There are 4 nested groupings, the coarsest first. Each group lies inside one group of the grouping before and may be the whole of it. The rows also spread widely along 14 directions, which tell nothing about the answers.
Known rows, each followed by its group in each grouping:
[-38  14  18   9  11  -4   5   9 -22  18  -7  -1  -4  -4  -1 -11  29   4
  17 -12  -3 -33 -16 -12   3 -12   2 -10   9 -28   7  -1 -18  10  -3]
K_132 K_11 K_927 ripa
[ -9  -2  16   5  11  -2   2  12 -25   1 -17 -10   0  19 -34 -17  10  11
  11 -10  12  -2 -38  15   3  -1  10   5   7 -11  -4 -19  -7   1  -5]
K_168 K_373 K_750 moro
[-14   1  -3  -2  15  35 -42  12 -24  21   5 -24  35  -3  -7 -14  13  12
  -3 -16  10  23 -16  -6  18   7  18  20  20 -19  -3  -8  11   9  16]
K_598 K_656 K_808 Talot
[-10 -19   0   9 -14 -26   3 -15  11  -9 -35 -23  -6   4   4 -10 -19   9
  17 -13   6   1 -23  17   0  -9 -14 -11  -9  30 -20 -12  -4  -9  -7]
K_168 K_226 K_191 mune
[ -9  -2  10 -27 -23  52   7  -6  -2  -5  14  19   9  -9  21  22 -14   6
  28  -2 -13  15 -12  -1  -2 -17  -9  13  -5 -17 -27  -4 -30  11 -21]
K_132 K_805 K_100 ruki
[  8 -21 -14   9   7 -13  -6   3  -9 -18   8  -8  -9  31  15 -15 -19   2
 -15  13  19  27   2   6  -1   7  17  -7   6   7   3  -2   9  -6 -24]
K_132 K_11 K_421 vepe
[ 15  30  24 -20   3   6  59 -10   4 -19   6  13 -11  22  -8   2  27   3
  19   4 -42 -39 -32  54 -45  -1 -17   9  20   4   0 -21 -33  11 -13]
K_132 K_863 K_430 ved
[-30 -35  -6  18  -6 -25   1 -10  23 -11 -42 -37 -17   6  21  -7   3   1
  -6  -1  -3 -15  19 -14   5 -10   8 -10  -7  40  -4  16  25  -4  17]
K_132 K_11 K_421 tinid
[-10 -13   0  -1 -17   2 -20  -8 -19   6 -12 -18  -3 -19  40  -5  26  -9
  14  21  -4  14  11 -41  12  -6   1  -8 -17   3  -6   8  -8 -16  -4]
K_132 K_595 K_853 zotid
[ -5   6  12   0  12 -23   9   6 -15 -17   0  -1 -11   7 -18 -15  28 -17
  -4  -1   8  37 -32  15  -9   9  21   1  10   8  10 -36  11 -12  -6]
K_168 K_373 K_750 Zegi
[ 22  26  -2 -22 -10  14  18  16 -35  12  16  -3  21   5  34  10   5  -5
  12  20  -5 -14  27 -25 -25   8 -35   3 -14 -46  -2  13 -15  -1 -16]
K_168 K_237 K_724 tez
[  4 -20  -7  -5 -13  15  15   1  54 -13 -27  -5  -8  24 -11  17 -26   7
  -8  -5   1 -13  31  -2 -10  -1  -4  -6 -18  19  -5  28  19   3   7]
K_132 K_805 K_58 tiv
[ -1  -9  -4  17  25 -14 -17   1 -18   0 -17 -20  21  14   3 -22  -8   5
 -10 -15  20 -12  -1   9  22   6  25  17  19  12   6  -6  16   2   7]
K_132 K_11 K_859 Mevop
[ -4   7 -12 -11  11  49 -38   4 -14  16   8 -18  28  10  13 -11   9  17
  -4  -4  10  18  -7  -6   7   0  13  15  28 -26   2   7 -11  11  -4]
K_168 K_226 K_317 gibav
[ 10 -22  18   1   8  -3   5  19 -32 -15 -19  -1   8   9 -32   2   4  -9
   1   9   8  32  -1 -17  14  18  21  30 -17   4  -6 -17  25 -11  17]
K_168 K_226 K_317 zomo
[-12 -16   0   1  -8  27 -15   2   0  -7  -6   9  -8   7   3   4 -16   6
   2   2  11   7  -5 -10  11 -19  15  -1  -8  -7 -11   7 -14   2 -19]
K_598 K_594 K_899 kiluk
[-20   5  11   2  23  33 -18   0 -10   9  14  14  -3   2 -25 -16  48  12
  -1   2 -21 -25 -26  13  19  -5  41   5  34 -12  18  -4 -26  19  11]
K_132 K_805 K_335 motoz
[-22  32   7  -3  11  51 -30  -3   6  29   6  17  14 -24   3   4  20   7
   7 -20 -17 -43  -4 -14  20 -12   4  -3  19 -34   6  18 -32  25   4]
K_132 K_595 K_449 butid
[-33 -17  -5 -14  -7  27 -18  -8  21  15 -16 -45  18  -1  12  -5  34  15
   7 -12 -12   8  -1  -7   0  -5   5   5  15  15  -6   9  11   4  29]
K_132 K_805 K_58 gogiv
[ -1  14  -1  -4  25  41 -35  25 -29   2 -10 -24  19  28   2 -28   5  11
 -18 -12  24  27 -15  -4 -12   6  14  22  27 -31   5 -10   6   0 -21]
K_598 K_594 K_899 Gekab
[-28 -11  13  19  24  -9  19  14   1  -5   3  23 -23  21 -34   2  16  -3
 -12  -3   1 -35   6  -1  16 -10  40 -10  10   0  16   6   6  19  12]
K_132 K_863 K_430 koso
[ 19  42   1 -23   3  16  -1   4   9  12  28  36  16  -2   6  18   9 -23
   2   0  14  11  22 -21  -8  12   0  -2  -4 -31  23   3  -7  -6 -12]
K_132 K_863 K_708 vokal
[-42 -28  -9  15   4  -7 -19   5 -34  13 -36 -59  13  24  29 -27  -8  25
  12 -17  38 -15  -6  -7   9 -29   3  -3  13  -4 -16   6   0   5 -15]
K_168 K_237 K_724 toban
[ 16  -7  -7 -12   0   6   0 -10   3  14  -5 -18  37  10  -3   6   2  10
  11  -2   2 -24  15   8  14   8   6  25  -1  12   3  13   5   2  30]
K_132 K_11 K_927 ripa
[-11   2  20 -18  -4   6  30   6 -35  -1  -6  -2   9   7  11   5  38 -14
  23  13   5  -5   3 -13 -12 -16  12  23  -8 -10   2  -8  -7  -3  -2]
K_598 K_656 K_808 Talot
[-15 -30 -14  -6 -32  -7 -13  -5  21  25   7 -11   2  -8   9  13  16   4
  16  18   0  10  27 -41  12  -2  -6 -35 -36   1  -2  30   1 -11  19]
K_132 K_805 K_58 gogiv
[ 30  33   2  17  26  -7 -19   3  23  -9  31  34  -7 -19 -39  -6  -8  -8
 -30 -17 -32  13 -29  31   2  43  -2 -17  17   1  10 -24   7   6   9]
K_132 K_595 K_449 butid
[  6 -23  -6   2 -23  27 -17 -13  28 -18 -17  11   1 -38  10  30 -36  -6
  -5   5 -31  -2  21 -15  35   3  -1  11 -27  29 -29  16   9   6  26]
K_168 K_373 K_750 Zegi
[-15 -35  -3   7 -15 -15  21  14 -22  -1 -13 -34 -12  21  29  -3   2  10
   5  32 -12 -12  28 -31 -14  -2 -19 -16 -22   3 -19  24   7  -3   0]
K_132 K_863 K_708 vokal
[-25  13  21  -9  20  66  -3  20 -14  -7  -1  13   7   3 -10   8   1   6
  -4 -20 -17  -2 -14  -2   4  -6  15  28  28 -30 -12  -8  -5  29  -5]
K_132 K_863 K_430 ved
[  5  -3 -13   7  -7   7 -20  17  15   5  16  26   6  -6  -9  20 -47 -11
 -11  -9  28  27  24 -29  17   9   1 -16 -30 -20  -4  13  21   1  -5]
K_598 K_656 K_808 Talot
[-11  -7   0   1  -7 -17 -11 -12 -23  -4 -19 -18  18 -16  44 -11  -1 -13
  18  -9  19  11   3 -11  10  -6   4  15  -3  13 -10 -17   4 -13 -10]
K_132 K_805 K_335 motoz
[-11  -7 -12 -14   1  18   9  -4  11   8  25 -31  11  12  14  -4  29  16
  -4   4 -31  -2  -5  19 -17   3  -3  -1  24   7  -5   9  -1  16  19]
K_132 K_595 K_853 zotid
[ -5 -20  11  -3 -16  43 -17   1   4 -12 -18  38   6 -33 -15  38 -43 -10
  10  -9   0   0  12 -29  54 -10  18  23 -31  -1 -29   7  -1  10  12]
K_168 K_373 K_750 moro
[ -8  36  25  -9   2 -29  38  10 -10  -7  12   6  -7 -18 -13   1  29 -15
  13 -16 -31   9 -37  19 -38  15 -36 -12   1 -14  -6 -39   0  -1  -1]
K_168 K_237 K_724 toban
[-18  -9   4  32  11 -56   4   0 -16  -7 -24 -18 -26  22  11 -37   0   5
   4  -5  24 -19 -20  12 -11  -9   4 -30   5   9   7 -15  -4 -12 -29]
K_132 K_805 K_100 ruki
[ 43 -12 -11   1   7 -21   8  17 -11  -3  34   0 -15  38 -22 -13  28   5
 -23  55 -21  15  13  -4 -18  42   7 -23 -12  -7  24  15   6 -13   8]
K_132 K_11 K_421 vepe
[ 12  15 -18 -15  -3  17 -34 -10 -14  26 -17 -31  35   9  40  -9  18   0
   9   7  36 -12  32 -30   9  -8   6  10   3 -16  20  22  -7 -13  -3]
K_168 K_237 K_724 tez
[ -1 -11   6 -15 -14   8  26  -4  21  -2  -9 -25  11   1  -7  13   7   8
  10  -9 -31   3  -5  14 -19  10 -25  10  -7  22 -23   0  13   5  26]
K_132 K_595 K_449 butid
[ 16   9 -17  19  10  -2 -44  -8   1   6   2 -11  -1   4  20 -24  -5   5
 -15   6   4   4  -1  -3  10  15   3 -20  13   1  11   5  -4  -7 -12]
K_132 K_863 K_430 koso
[-37  25 -12   4  -4   4 -31   2  46  32   6  -8   4 -33  -1  10   7   0
  -7 -36  -6  -4   6 -24   3   1 -22 -40   2 -20   5  16  12  12  21]
K_168 K_237 K_724 toban

New rows, each followed by its group in each grouping:
[ -1  13  14 -18  -9  45  20 -17   6 -37   3  28  -6 -26  28  26 -16  -7
   6  -7 -45 -16 -13  26  -1 -18  -6  27  13  10 -27 -13 -24  22 -12]
K_168 K_237 K_724 toban
[ -5  12  12   1   1  -9   5  13  -4 -11   0  30  -8 -11 -13  14  -8 -25
   0 -12  17  23   2 -18   7   2   7  -4 -16 -15   2 -17  13  -6 -10]
K_168 K_237 K_724 tez
[ 13  -9   7  12  16   1 -12   1 -11 -20 -28 -11  13   6  -6 -14 -29   6
  -7 -19   4   6 -16  18  15  14  10  27  11  19 -13 -18  17   1  -1]
K_132 K_11 K_859 Mevop
[ -4 -41 -27  10 -16 -15  -7 -10  24 -11  25   1 -17  10  14   3 -22  10
 -14  20  -5  26   6   1  13   0  11 -33  -9  25 -10  19   5   1  -4]
K_132 K_11 K_859 Mevop
[  0  -3 -12  -7 -11   0 -20 -22   8   0  13 -23  15  -8  30  -8  -4   3
   8 -10  -4  43 -25  20  -3   6 -10  -4  15  22 -15 -20   0  -7  -6]
K_132 K_863 K_430 koso
[ 18  -6  -3   3  -2   3   5  33 -19   2   7   0  -6  20 -16   3  -7   2
 -12  29  -3   5  20 -28  -8  23  -9 -14 -27 -30  -1  20   8  -2  -1]
K_168 K_373 K_750 Zegi
[ 13   2 -15  -3 -11  -1  -8  -4  19   2  -1 -22 -11  11  17 -11  24   8
 -11  26 -21  -8  10  -5 -24   8 -13 -21  -7   8   7  20  -7 -11   4]
K_598 K_594 K_899 Gekab
[ -6 -12   7  -3   4  15   9   0   1  -3 -25 -20   9  10   6   3   6   7
   2   3 -15 -29  18  -5   2  -2   2  19   3  15  -8  12   8   8  20]
K_132 K_863 K_708 vokal
[  8  -4   7 -11 -20 -13  20  -9  -2  11 -20 -36  20  -5  11   4  14   6
  28   3 -29 -16   1   1 -18  14 -39   5 -19  17 -21  -2   3  -8  23]
K_132 K_863 K_430 ved
[ -2   5  18  -8 -11 -31  10   9  -3  -2 -19   0   2 -14  -5   6  20 -28
  12  -4  13  50   3 -38 -10  19  -9  -2 -33   1   2 -19  30 -28   3]
K_132 K_11 K_859 Mevop
[ 16   4  -3  -6  -4 -17  25   2  15 -13  41  10 -14   3  -7   5  12  -7
 -10  14 -33  26 -12  22 -25  25 -13 -21  -3   8  -2 -11   5  -2   3]
K_132 K_595 K_853 zotid
[-14  12   5 -18  21   7  28   6 -28   6  10   1  30  37   3  -5   7   1
  13 -17  38 -20  -5  24  -6 -22  24  25  30 -22  11 -12 -14  15 -18]
K_168 K_226 K_191 mune
[ -7  -1  17 -26  -8  41 -13   8 -15  28  24  16  38 -29 -27  25  29  -2
  24  -4 -18  20  -2 -26  26  15  10  24 -13 -26  -7  -6  -1   6  39]
K_132 K_805 K_100 ruki
[-28   2   7 -21 -20   8  30  -7  21  -2  27  -2  -7 -24   7  20  46  -9
   8   6 -53  11 -10   6 -22  -3 -10  -7  -2  13  -9  -5   1  11  29]
K_598 K_656 K_808 Talot
[-10 -15   1  -1  -1  15 -10  10   2  16   8  -4  15  -6 -20   7   7  11
  -1  -2 -18   2   2 -17  18  14   3  -1  -7  -7  -8  13  10  11  28]
K_132 K_11 K_859 Mevop
[-10  -4  -1  11   8 -23 -11   3   7  11  10  -7  -4  -7 -31  -6  25   3
  -8  -3 -15   1 -16   6   9  14   7 -23   4   6   7  -6  11   2  28]
K_168 K_237 K_724 toban
[ 13  15   2  -9  23  20  17   0   0 -12  32  48  16   9 -19  15 -20  -7
  -9 -10   2 -23  -3  35  17  -3  31  22  23  -9   9 -10 -15  24  -2]
K_168 K_226 K_191 mune
[-20 -25  13  -9 -24   6  19   0   5 -19 -37  -7 -11   1  12  15  -8 -10
  17  -1   8  14   6 -22  -7 -22  -2  11 -31  17 -23  -2   6 -12  -9]
K_598 K_594 K_899 kiluk
[-36 -19  19   9  -8  11   9  14   0   5 -64 -50  -2 -11  -5  -1  15  17
  11 -12 -33 -29   3 -29  -8  -2 -29   9 -15   5 -28  14  16   9  34]
K_168 K_226 K_317 gibav
[-18 -23  -9  -3  -1 -27  35  12  -2   1  25 -26   6  23   5  -4  15   7
  -3   5 -12   5   5  14 -24   9  -4 -10   5   8  -6  -1  20   8  16]
K_132 K_805 K_335 motoz
[-28 -14  13  -3  -4  15  11  22  -8 -23   1  -1  -8  -5 -11  13 -25   0
  -2 -23  -8  48 -26   2  -9   0 -11   4  -2  -8 -34 -24  21  12 -10]
K_168 K_237 K_724 toban
[ -3 -32   2  16  -1 -28  11  10   9 -17 -20  24 -18   4  -8  22 -15 -26
 -13  17  22  -4  53 -47  33   1  37   0 -40  19  12  20  35 -11  16]
K_132 K_11 K_927 ripa
[ -8  10   0  13   5 -17   2 -12   9 -19  -5   7 -17 -18  22  -5   4 -12
  -9  -2 -18  -8  -7   9  -1  -1   2  -8  11  16   1 -10  -4   2  -3]
K_168 K_226 K_317 gibav
[ 13 -13  13 -27 -18  22  28 -19 -12 -17  -8  47  29   4  14  38 -48 -15
  40 -12  41  -7  14   4  32 -32  24  45 -22   5 -17  -6 -21   1 -27]
K_132 K_11 K_859 Mevop
[-26   9   8  12   0   8 -18   0  26  -1  38  72  -4 -48 -23  29 -45 -17
   2 -42   0  20 -19   0  41   0  12 -20  -9 -16 -14 -22  -4  19  -5]
K_132 K_805 K_100 ruki
[-10 -24   6  21 -16 -31  -3  -4  16 -17 -36  -6 -14 -22 -10  10 -37  -5
   5 -18  -3   4  -4  -6  16   1 -16 -13 -32  30 -28  -9  23  -7  11]
K_168 K_237 K_724 toban
[-22  -6 -17  -4   0  -9 -21  -7 -39  31  24 -17  26   5  45 -16  29   0
  16  12  34 -11  11 -20  17 -24  24  -6   8 -19  13   9 -25  -5 -11]
K_598 K_594 K_899 kiluk
[-14   0  14  29  17 -24 -28  17 -42   0  -1   2  -3 -16 -10 -24 -11  -7
   0 -19  13  34 -36  -9  17  16   2 -11   1 -14 -13 -35   7  -6 -19]
K_132 K_595 K_449 butid
[ -9  -2   6 -15  -6  16  12  -9  33  -4  -9   6 -15  30 -25   1  22  12
  10  -3   7   6 -21  13 -12 -14  15 -10   6   6  12   7 -14   0 -11]
K_132 K_11 K_859 Mevop
[ 22  11   1  11  12  15 -24  12  -5 -19  28  57  -6 -15 -20  10 -44 -14
 -19  -5   7  40 -12  -2  24  20  15  -3  -4 -22  -4 -18  -2   4 -22]
K_168 K_226 K_317 gibav
[-21 -24   6 -11 -21   9   5 -12  -4  16 -24 -11  22  -3   6  10   1   8
  39  -9  15 -23   9 -14  21 -22   4  13 -20   6 -15  10 -12   1  10]
K_132 K_805 K_335 motoz
[ -4  -5  18  -8  -3  20  -6   5 -42  26   2   3  26   9 -21   0   6  16
  40  -3  10 -12 -23  -4  19  -5   1  11  -7 -30 -13  -8 -30   5  -5]
K_132 K_863 K_430 ved
[  5 -12  11  -1   9  24 -11   0 -37 -13   6  15  21 -17  13   2 -11  -6
   7   2 -10  -2  -2   2  32   3  23  33   6   1 -15 -17  -7   8   3]
K_132 K_805 K_58 gogiv
[-12 -26   0  10  13  17 -12  19 -11   3  16  -1   5  22 -31  -8 -19  24
  -7  -9   3  11 -20  14  14   7  17  -2  10 -13 -13  -5   4  17   2]
K_132 K_805 K_100 ruki
[ -3   8   5  12  -5   0  -5   4  23 -16 -18  15 -26   1  -2  -5 -25  -1
  -3 -13   2   5 -11  -2 -12   2 -13 -23  -9  -6  -6  -3  -3  -3 -30]
K_132 K_805 K_335 motoz
[  4  28  12  16  23  21 -33   6  17  -7 -33  14  -3  -5 -16 -13 -16  -2
 -14 -30  10 -14  -8  -3   9  10  10   4  12 -12  12  -8   5   2 -10]
K_132 K_805 K_100 ruki
[  9   1  13  15  25  -1 -29  13  -9   0 -71 -21  29  11 -13  -9 -15 -18
  -9 -28  54  -1  35 -39  28  14  28  38 -10   9  13  -4  50 -17  16]
K_132 K_863 K_430 koso
[ -5   3   3  -9 -20 -19   4 -33  15  27  -9   6  28 -24   6  18   3  -4
  44 -15   6 -41   9   0  25 -13  -8  -2 -20  18  -4   4 -20  -5  22]
K_132 K_863 K_708 vokal
[ 14  16   6  -9   2 -21  27 -18  -4  -1  -2  13  10  17  11   3   4 -12
  22  -2  18 -31   4  20  -5  -9   7   7   0   8  12 -10 -16  -5 -14]
K_132 K_863 K_430 ved
[ -4 -29   5  15   2 -30  29   8 -37 -34 -16 -12   1   1  21  -1 -41  -8
   0  -3   0  -4  -3  15   8  -1   0  22  -8  24 -34 -23  17   3  -5]
K_168 K_373 K_750 moro
[ 30  21  -4 -18  -3  19   4  -8   9   3   1  -6  11  17   9  -9  18  10
   7  12 -15 -20   0  16 -24  11 -12   5   7  -6  11   8 -21  -3  -7]
K_132 K_805 K_335 motoz
[ 21  38 -12  -6   1 -20   6  -8  35  -6  32  18 -11   1  16  -5   5 -14
 -12  -1  -8  15  -4  19 -35  20 -15 -31   9  -4  22 -11  -4  -9 -19]
K_132 K_805 K_100 ruki
[ 21   1 -15  -6  -9   7   2   4  74  -1 -10   2 -21  38 -31   6  -6  11
 -19   6   3  -3  24  -2 -28  15 -10 -39 -17   4  22  36  13  -7   3]
K_132 K_805 K_58 gogiv
[ -4 -19 -17 -12 -10  10   4 -16   3  -7  11 -39   8   4  42  -7  26  11
  -6  22 -38  -7   3  17 -17  -4  -1   9  15  30 -11   9  -6   3  16]
K_598 K_594 K_899 kiluk
[-20 -24 -20  32   4  -7 -41   7  26  29 -23 -32  -2  21 -24 -22 -23  40
  -9 -17  15 -26  -2 -10  19   2  -6 -41  -3  -5  -2  36   6   9   9]
K_132 K_11 K_859 Mevop
[ -7 -22 -20 -13 -19  25 -21   7   0  25  -3 -30  30   4  39  17  -9   5
   3  15  13   9  56 -56  11   2  -9   1 -23 -11 -10  41  17  -2  15]
K_132 K_863 K_708 vokal
[ -5  -1  -5   0  15  22  -8  10   5  -9 -23 -26  -6  37   4 -18  25   4
 -22   8  16   1  12  -5 -16  -6  28   9  19   4  22  12  17   0  -2]
K_598 K_656 K_808 Talot
[-35 -34  10  -7 -25 -14  28   5 -18   2  -2 -24   6 -11  19  16   8  -5
  25   2 -15  25   5 -24  -3  -5 -18   0 -25  11 -35  -6  18  -1  17]
K_132 K_863 K_430 koso
[-26 -12  14  15   0   2   1  10 -29 -21   2  11 -32 -16   6  -5  10  -7
  -3  15 -27  10 -24  -8   9  -6  10 -10  -1  -4 -17 -13 -13   6 -13]
K_168 K_373 K_750 Zegi
[-60  -1   2   6   9   2  -8   9  16  22 -12 -14   0   1   2  -7  33  -1
   1 -26  19 -15  10 -27   5 -20  21 -15  13 -13  15  12  12  11  11]
K_132 K_805 K_335 motoz
[  5  -6 -17  12   0   0 -20 -33  41 -14  -6  -1 -11   2  16  -4 -16   7
  -9  -5 -12 -21  -5  31  15  -7  15 -12  18  42   1   5  -9   5   0]
K_132 K_863 K_430 ved
[-15 -33  -8   7 -16   4  13   1  29 -16   8   9 -20   0  -9  22 -21   3
  -9   7 -18   1  12   0   7  -8   6 -15 -21  22 -18  17  13  13  16]
K_598 K_656 K_808 Talot
[ 10  17  10 -10  24  -2  24   9 -46 -16   5   1  20  14  36  -4  17 -26
  -4  10   8  -7  22  -3  -9   5  23  40  20  -6  13 -20  10   0 -10]
K_132 K_863 K_430 ved
[ 17   3  26  11  14  32 -38  10 -19  -7 -39   2   3 -23 -25 -10  20  -3
  -6   8 -26  -3  -5 -27  26  27  18  27  -6  -1   1 -10   8  -8  24]
K_132 K_805 K_100 ruki
[ 21  24   6  -6   8  38 -37  17 -22   5   4  23  11  -4 -14   1  -3  -6
  -5   3  14  21  -1 -25  16  14   9   6  -3 -42   9  -3  -8  -3 -15]
K_168 K_237 K_724 tez
[ -9  -9  -1  16  -2  -4  -9   4 -10  12  45  34 -15  -3 -20   1 -16  17
   8   8 -19  -7 -27  11  18   3  -4 -42  -4 -21 -13   1 -34  14 -13]
K_132 K_863 K_708 vokal
[-15 -20  -4  14   1   9  -3  -2  -9 -20  10  23 -37   6  27  -3   6  -1
 -12  33 -13 -11   7 -17  16 -19  31 -20   4   2   4  20 -22   7 -24]
K_132 K_11 K_859 Mevop
[-35 -28   2   3 -15 -24  -6 -11 -24  -2  16 -19  17 -45  35   4  -2 -10
  19 -12 -20  44 -18  -7  22   5  -6   4  -7  21 -35 -28  15  -1  16]
K_132 K_11 K_421 vepe
[-34  30  10 -17 -16  21  17  -2  45  13  20  30   9 -30 -17  34 -13  -8
  20 -49  -7   5 -18   9 -12 -13 -26 -13  -8 -20 -15  -8  -3  20   5]
K_598 K_656 K_808 Talot
[ -2  14   3  11   3  -1  -3  -6   7   4   2  19  -8  -9   6   1  -8   2
   4  -1 -15 -41   3   1   7  -2  -8 -19   0  -6   0  10 -21   9  -6]
K_132 K_863 K_708 vokal
[-24  32   0  -2  16  -4   7   7   2  -9  17  21  -6  -1  23  -1   7 -23
 -11 -19  22  21  -2  -4 -15  -9  14  -7  22 -23  18 -15   2   5 -28]
K_168 K_226 K_317 gibav
[  4 -24 -11 -10 -31  -4  15 -10  -4 -12   9  -9  -5   0  30  11 -18   3
  14  23 -12  15   0   3  -4  -7 -18  -9 -22  12 -27   6 -13  -4 -12]
K_168 K_373 K_750 Zegi
[  2  39  -7  11   0   2 -31   1  41 -19 -20  -6 -17 -29  32  -8 -12 -24
 -30 -19  -7  37   4 -18 -24  18 -23 -19   1   5   5  -8  29 -13 -14]
K_598 K_656 K_808 Talot
[ 17  -6  -1 -34  -3  18   4  -6 -26  16  -4 -39  53  26   3  -7  21  13
  25   2  14  14 -10  17  -7   5   1  40  12   1  -5 -11  -5  -5  14]
K_168 K_226 K_191 mune
[ 10  12  -2   3   7 -13  -9  -1  10  11 -23 -16  15  14  -9 -13   0   3
   1 -16  23 -21   2   5  -7   4  -3  -1  -4   1  12   1   4 -11   1]
K_598 K_594 K_899 kiluk
[ 40   9  -3   5  25 -33   2   2 -19 -34   5 -18   1  24  11 -37  12 -12
 -25  11   2  39 -18  37 -29  37  12  15  27  24  15 -42  23 -21 -15]
K_132 K_805 K_335 motoz
[ -3  15   8 -25 -28  45   5  -8   8 -14 -29 -12  -1  -9  47  12   0  -5
  19   2 -11  10   4 -17 -29 -19 -27  14 -12  -4 -19   6 -14  -5 -25]
K_598 K_656 K_808 Talot
[ 17 -20  17   3  15 -33  29  10 -45 -12 -23 -22   7  28  -9 -16  26  -5
   7  23  -1 -17   8   0  -3  16  17  27  -7  14   7 -11  15 -12  15]
K_132 K_11 K_421 vepe
[-44 -12   1 -16 -22  14  51 -28 -12  -7  45   9  -8 -18  60  19  15   9
  32   8 -55 -43 -20  36  -9 -45 -12  -7  21   9 -34   2 -56  34 -15]
K_132 K_595 K_449 butid
[-18 -16  -8  -3 -16   3 -12  10   9  -5  -9 -24 -17  20  -3 -10  -7   9
   0  -4  21  59 -26  -8 -16  -3  -8 -25  -6  -6 -13  -5   7 -11 -25]
K_168 K_373 K_750 moro
[ 28 -31   1  24  -5 -23 -26   4  14 -43 -43  15 -39  10 -14  -8 -26 -23
 -23  23  27  55  16 -31  17  20  30  -9 -36  35   7  -7  34 -37 -19]
K_132 K_805 K_335 motoz
[-12   0  13  22  16 -40  19   4   2  -5 -19 -15  -9  15 -31 -21  -4  13
   3 -26  -5 -22 -37  37 -11   9  -9 -11  10  13  -4 -21   7   4   4]
K_132 K_11 K_927 ripa
[  0  -5   6  -4  -8   7   8   3  -1 -16   4  24  -8   0   6   9 -11 -11
   7   3   4  14   2  -8   1  -3   7   0 -11  -4  -6  -6  -5  -2 -19]
K_132 K_805 K_335 motoz
[ -9   3  10 -19   1   0  42   0  20  -8   6  18   7   9  -8  25   8 -14
   6 -11  -2 -16  20   4  -7  -4  11  15  -4   4   8   3  11  11  15]
K_132 K_11 K_421 vepe
[-16 -11   7  25  12  -1 -27   6 -16  -7  -5  24 -15  -9 -19 -10 -14   1
  -5  -3   5  -1 -20  -6  36  -5  25 -14   2  -7  -3  -9 -12   6 -10]
K_168 K_226 K_191 mune
[  9  -7   7 -13  -7 -13  16 -21  19 -10 -22   4   8  -5   9  12  22 -22
  12   7   3 -18  29  -6  10  -3  21  16 -14  35  14   2   9 -14  22]
K_132 K_805 K_58 gogiv
[-10   2  17 -16 -14  31  21  13   2   9   3  11  19 -12 -30  30 -27  16
  24 -26 -24 -15 -15   8  -1   0 -36   8 -17 -25 -36  -2  -8  24  12]
K_168 K_237 K_724 toban
[  7  11 -15 -25 -25  16 -13 -10 -17  21  30 -15  40  -5  50   6 -25   5
  31  -9  14  38  -8  -1 -11   2 -36  -1  -3 -24 -25  -9 -18  -4 -29]
K_132 K_863 K_430 ved
